The rows of a group lie close to one hidden flat surface of 12 dimensions, which may be shifted away from zero. Surfaces can cross.
In the rows, zero is written as 128.
Known rows, each followed by its group:
[125 151 128 143 140 116 112 162 109 155 128 131 172 111  92 113 117 139
 133 126 110  95 119 196  91]	E
[121 122 119 124 112 129  78 115 122  89 137 128  98 123 173 133 139 116
 116 153 122 116 125 121 112]	U
[106  76 157 119 147 147 104  73 152 104 139 135 104 127 153  96 145  96
 157  82 144 143 109  32 199]	U
[133 114 156  73 146 157 139 153  83 109 172 180 182  93 104 132 199 159
 137 175 143 149 106  81 132]	A
[104 137 141 126  95 113 184 166 158 120 131 111 119 131 126 166 157 143
 128 139 143 154 117 128 124]	L
[154  18  72 190 127 127 181  87 157 138  71 113  94 136 160  97  90 114
 125 141  69 147 179 100 130]	L
[137 119 194 144  89 133 162 162 120 119  82 121 130  80 104 184  95 173
 144 101 197 136 103 217 110]	E
[161 146 102 144  81 130  43 120 162  92 152 176  54 155 134 144 151 110
 139 190 114 115 191 139  95]	A
[109 125 118 126 132 108 134 125 128 131 109 106  89 143 118 177 176 140
 107 180  86 138 130 167  98]	E
[ 95 159 107 131 120 117 135 139 171 152 117 130 115 169  90  94 156 100
 126 128 113 144 158 105 161]	A
[183 115 149 145 108 135 112 161 106 103 101 177 161 106 116 136 103 172
 122 182 130 142 162 154 142]	A
[121 116 128 136  83 102 150 141 132 142 148 119  92 175 169 111 134  78
 117 124 105 104 121 102 128]	E
[131 109 116 175 117 117  70 119 118 112 125 136 136 139 127 107  74 165
 122  90 114  81 128 182 116]	L
[142 171 135 120 145 145  68 123 131 114 107 138 129  91 110 142 118 132
 137 150 150 136 148 166 119]	L
[103 132 107 157 104 143 140 133 166 116 136 107 113 115 142 120 115 125
 141  91 164 133 116 124  97]	L
[ 76 115 164 149 107 119  47 150 134  87  98 126 105 100 154 102 149 100
 125 144 124 121 116 142 146]	L
[120 119 142 143 137 144 150 101 145 140  95  98 150 146 121 120 121 135
 113 103 118 117  72 127 150]	U
[171  67 146 166 147 204 118  70 131 130  93 150 136 120 118  98 121 136
 135 120 133 124  79 104 139]	U
[115 165 149  65  98 122  62 156 100 102 183 155 135  80 149 130 148  94
 157 136 167  82 125 158  75]	L
[ 96 107 157 143  65 127 170 214 117 136 118 162 137 134 116  81 187  99
 111 177 119 134 119 109 132]	A
[101  83 152 203 142 124 102 167 127  94 141 142 153  98 123 111 120 182
 146  99 129 145 100 130 137]	L
[164 145 118 138 158 185 113  91 168 137 103 153 163 124  78  96 119 143
 146 121 148 151 132  98 161]	L
[155 144 108  99 150 122 156  87 152 149 152 118 169 184 104 150 139 158
 118 132  81 107 105 111 149]	A
[ 65 110 122 150 107  98 104 162 158 105  88 108  96  96 153 105 152  86
 128 161 104 149 159 133 130]	E
[139 139 125 119 108  99  72 124 122 137 127 148 115 143 112 118 102 111
 139 123 109  80 166 184 119]	L
[172 177 166  92 134 122 127 126 106 143 154 135 144 143 133 155 105 120
 134 120 148 111 113 135 141]	U
[139 145 119 142 125 115 175 136 128 146  73 105 132 173 104 159 126 168
  76 166  94 148 133 164 150]	E
[118  75 128 138 133 110 155 115 121 130 104 109  83 125 157 140 131 108
 127 135 109 150 147 114 134]	L
[142 123 167 128 152 128 100 119  97 106 117 141 126 132 140 139 111 151
 112 130 140 153 128 103 191]	L
[138 134 170 119 149 135 105 131  87 131 174 153 108 154 124 153 178 126
 124 150 114 120  90 117 125]	E
[190  92 107 110 160 171 182  84  62 139 142 133 138 134 173 128  90 141
  98 122 144 137 114  69 126]	U
[139 143 123 143 158 103 131 105 157 157  82 103  77 156 107 166 140 110
 123 166  78 156 162 158 140]	A
[101 135 142  89 178 107 124  98 108 111 147  95 128 127 178 132 115 118
 118  86 142 157 118  57 196]	U
[159 142 117  99 142 107 125 106 117 147 154 127  94 128 139 156 104 101
 152 115 132 116 168 143 107]	A
[113 113 103 141 162 114 107 105 128 109 105 107 118 131 145 136 121 151
 104 141  96 150 145 120 152]	U
[138 134 131  97 117 157  83 114 138 102 193 174 100 147 114 151 222 127
 143 184 116 120 114  89 102]	A
[ 95 147 124 144 101 144 101 126 171  84  90 118 110 146 122 135 152 160
  94 148 142 155 121 120 162]	E
[180  85 118 124 106 127 136 105 135 122 148 158 104 121 126 159 117 135
 163 138 127 113 163 142  93]	E
[159 133 132 117 167 169  90  91 104 115 115 147 118 118 139 128 135 125
 113 160 139 153 130  94 150]	E
[107 135  87  98 166  70 133  66 177 138 106  66  93 177 153 156 132 105
 111 138  51 140 163 103 177]	U
[108 147 142 106 171 111 143 112 141 153 108 103 115 129 107 141 131 112
 138 105 132 162 145 117 172]	U
[137 180 160 134 141 127 141 173 109 159 128 149 160 140 111  80 105 102
 125 108 158 153 138  91 191]	U
[116 148 141  85 149 139  85  99 122  94 112 107 116  86 175 148 134 103
 120 150 148 141 116 113 137]	A
[120 182 103  86 141 105  95 105  85 140 197 118 131 169 130 138  92 142
 119  51 149  67 116 154 103]	L
[130 169 108  75 160 116  87  90 148 130 129 127  91 102 101 164 142 109
 162 141 140 142 188 150 114]	U
[166 154 191 125 109 149 151 146 131 169 131 159 142 157  85 136 152 110
 142 139 135 110  89 141 138]	A
[132 162 141 123 188 129  95 112 129 155 147 137 146 134 101  95 117 105
 151  88 132 133 134  95 174]	U
[163 124 117  84 125 154 187 124 127 119 137 130 154  90 128 177 149 157
 138 171 151 149 122 123  86]	L
[153 134 120 107 126 214 144  66 106  85  77 114 156 143 149 150 115 204
  51 138 179 152  63  93 161]	E
[ 98 164  91 117 137 133 141 139 150 128  95 123 172 143  92  97 135 153
  96 141 125 160 154 106 171]	E
[129 146 146 128 148 161  91 112 132 139 152 150 120 127  92 118 158 118
 152 110 148 120 106 122 122]	A
[131 166 128 114  95 143 101 104 177 138  88 127  94 140 113 116 123  79
 137 126 150 120 152 143 139]	L
[ 82 108 116  75  77 113 141 172 119  99 117 122 153  58 163 121 163  97
 128 184 131 115 140 150  75]	E
[146 127 126 155 145 162 134 116 125 121  87 128 176 116  87 136  87 210
 113 104 154 135 106 167 135]	E
[197 156 146 109 135 133 119 114 136 142 139 172 124 148 102 132  96 119
 156 124 149 141 182 102 175]	A
[166 134  81 104 132 120 114 116  99 149 163 137 147 128 164 101 103  88
 128 151  88  78 149 130  74]	A
[ 91 166 151 121 143 115 173 151 123 171  91  83 103 112  88 170 149 118
 129 113 149 146 107 202  98]	U
[113  98 101 176 109 106 139 156 108 152 113 116 113 130 151  80  87  98
 119 105 105 104 149 157  96]	A
[141 122 177 147 151 141 117 122  87 154 138 123  75 128 156 143 143  80
 132 126 130 122  81 133 106]	U
[172 152 157 107 147 127 179 137  71 189 140 134 136 157 125 127 106  96
 117 114 134 120 114 122 139]	E

New rows, each followed by its group:
[ 52 148 121  79  92 129 173 130 141 108 139  89  93 164 133 166 206 138
  86 130 150 147  85 106 125]	E
[149  79 151 217 143 163  90 103 191 133  26 150 111 107  70  97 115 130
 158 141 112 163 153 154 173]	L
[151 200 114  85  74  95 117  91 190 103 129  85 143 173 136 206  80 176
 116 104 135  76 120 197 122]	A
[100 154 119 110 155 126  88  60 193 138 102  80 138 133  92 156 144 135
 142 102  96  86  83 189 112]	U
[180  80 186 130 103 129 111 108 111  79 135 154 110 140 173 171 112 156
 127 151 135 131 116  99 177]	U
[ 66 116 121 142 107  86 113 148 144  97 169 112 157 163 140 111 133 169
 113  80 106  94  91 120 149]	U
[ 68 166 111  80 118 103 145 145 152 123 143 120 125 127  92 132 151 136
 142  91 169 154 168 117 149]	A
[199 141  89 127  99 144 120 110 150 147 147 176 145 165  88 122 112 139
 141 150 105  87 166 151  93]	U
[148 133 135 112 136 139 103 121 115 128 171 161 115 121 110 137 140 126
 157 120 149 121 140 127 108]	A
[ 79 177 121 207 146 120  38 123 170 132  95  93  73 161 131  99 128  95
 109 116  94 118 108 167 130]	E
[108  49 149 195  75 140 107 114 155 118 104 135 125 153 123  82 112 137
 136  72 114  74  80 148 137]	L
[117  58 145 108 112 162 164  95  97  99 120  94  73  62 197 177 140 109
 138 124 176 133  78 131  59]	L
[116 202 144  83 122 103 109 141  96 104 137  99 123 139 138 204 120 174
  88 129 158 122 111 184 119]	L
[162 104 147 127 135 143 118 105 127 102 145 159 119 148 123 156 148 164
 131 149 123 141 124  98 153]	A
[147 162 183  95 134 151 122 128 140 140 133 154 121 132  86 156 187 112
 145 158 145 144 106 118 148]	A
[134 183  81  98 176 141  55  76 146 132 154 132 120 117 112 115 118 104
 152 110 134 116 161 127 110]	A
[130 158 118 100  79 115 121 147 148 124 147 147 122 150 130 120 134 104
 131 139 136 114 161 119 131]	A
[188 112 130  73 165 146 116  61 112 194 147 175 117 129  58 118 130  79
 190 102 124  86 166 147 108]	L
[101 125 142 108  79 101 178 131 175 154 142 116 105 170 106 132 158  99
 148  95 127 109 120 124 136]	U
[165 144 130  85 121 115 119 119 120 115 129 136 123 120 165 146 114 102
 128 167 126 134 166 110 143]	A
[126 102 100 103  95 130 147 137 134 104 106 141 158 116 154  94 131 125
 105 172 119 142 163  80 151]	E
[133  77 134  72 132 115 147 123  63 114 167 126  98  73 185 172 145 104
 144 150 138 118 131 130  67]	L
[148 116 143  97 145 161 149  65 144 131  85 100 132 107 113 181 124 152
 130 123 148 127  90 163 118]	U
[116 117  97 164 117 108 113  85 157 120 126  89  93 167 151 129  65 146
 122  49 130 106 135 141 138]	A
[132 100 127 118 127 119 180 124 130 149 168 144 128 181 116 115 157 128
 130 112 107 133 127  64 163]	A
[190  88  97 129  54 142 156 112 164  86 119 163 156 150 114 159  97 208
 121 157 129 112 160 145 122]	E
[ 83 150 140 113  81 121 113 159 158  93  80 121 105 122 162 107 158  85
  99 173 140 164 150  93 175]	A
[141 116  81  85  45 179 170 105 165 104 128 117 149 101 166 132 136 114
 124 153 164  84  95 131  43]	L
[136 126 148 132  88 122 191 156 133 121  72 112 161 140 121 153 106 179
  89 143 143 150 118 150 166]	U
[ 58 148 105  85  94  89  63 105 160  48 158  79 152 137 195 143 136 155
  97 113 112  81  85 122 138]	U
[145 154 132 101 101  76 163 133 117 156  94  78 110 120 183 151  46  78
 122 105 135 103 157 179 119]	A
[ 99 176 186  86 163 130 131 162  74 160 156 130 124 100 102 140 166  93
 144 107 171 135  94 139 119]	E
[131 133 164  91 128 107 186 126 111 167 143 105 108 139 138 152 115  93
 145  82 153 125 111 124 140]	A
[ 94 119  99 158 195 164 119  88 172 148 107 120 159 139  79  74 165 132
 130 107 100 154 106  77 164]	L
[147 140 115 106 118 122 124 161 138 117  95 156 172  85  81 144 128 162
 139 186 128 141 183 181 113]	E
[ 65 140 125 151 100 115 155 156 141 135  78  74 116 128 125 146 151 136
  90 136 118 124  88 195  91]	U
[162 153 137 110  57 110 142 172 131 125 135 157 151 143 123 145 121 134
 125 169 126  97 148 166 109]	A
[ 94 111 126 120 145 126 177 141 116 176 152 116 143 150 105 108 187 105
 122 123  92 112  83 112 109]	A
[169 143 110  80 146 147 164  81 107 140 116 103 134 129 153 161 103 129
 106 140 139 128 120 121 119]	U
[ 80 150 131 104 169 133 129 154  56 152 176 115 187 135 104 121 189 156
  90 127  97  85  34 157  78]	E
[146 105 112 102 125 147 145  85 131 127 176 141 101 135 109 164 142 149
 157  95 152 112 124 127  84]	E
[157 128 106 119 121 138 115 140 120 129 170 184 151 141 104  95 136 132
 141 144 123 121 168  95 132]	A
[111 124 114 158  93 149 107 142 150 139 124 144 107 116  72 128 161 132
 150 134 130  95 121 206  49]	U
[ 91  98 113 146 102 109 161 172  92 146  89  88 156 111 193  69 113  77
  84 152  83  92  95 147  94]	A
[129 149  79 128 166 127  86 102 118 130 139 116 125 123 116 145 125 150
 124 139 102 108 143 175  75]	U
[109  44 110 211 123 109 119 115 140 117 106 119  93 149 170  70  82 116
 125  86  93 127 150  97 159]	L
[ 99 108 107 144 143 114 167 157 140 118 167 115  99  94 168 121 140  99
 158 116 145 179 155  62 118]	L
[109 111  93 101  57 118  92 167 118  69 214 189 102 119 131 128 161 153
 150 135 166 110 182 113  75]	A
[ 93 119 106 120 208 181 126  79 118 134 172 105 139  90 121 107 157 129
 149  66 160 143  71  70 101]	L
[148 122 109 131  69 101 152 162 136 104 155 146 142 157 168 108  93 134
 115 134 128 121 164  87 151]	L
[ 60 180 141 161 155 134 115 175 107 125  51  82 186 121 107 107 142 173
  52 149 113 145  63 180 153]	E
[ 95  26 132 201 174  99 133 129 120 150 140 126  92 105 115 105 136 121
 178  81  87 134 137 134 108]	L
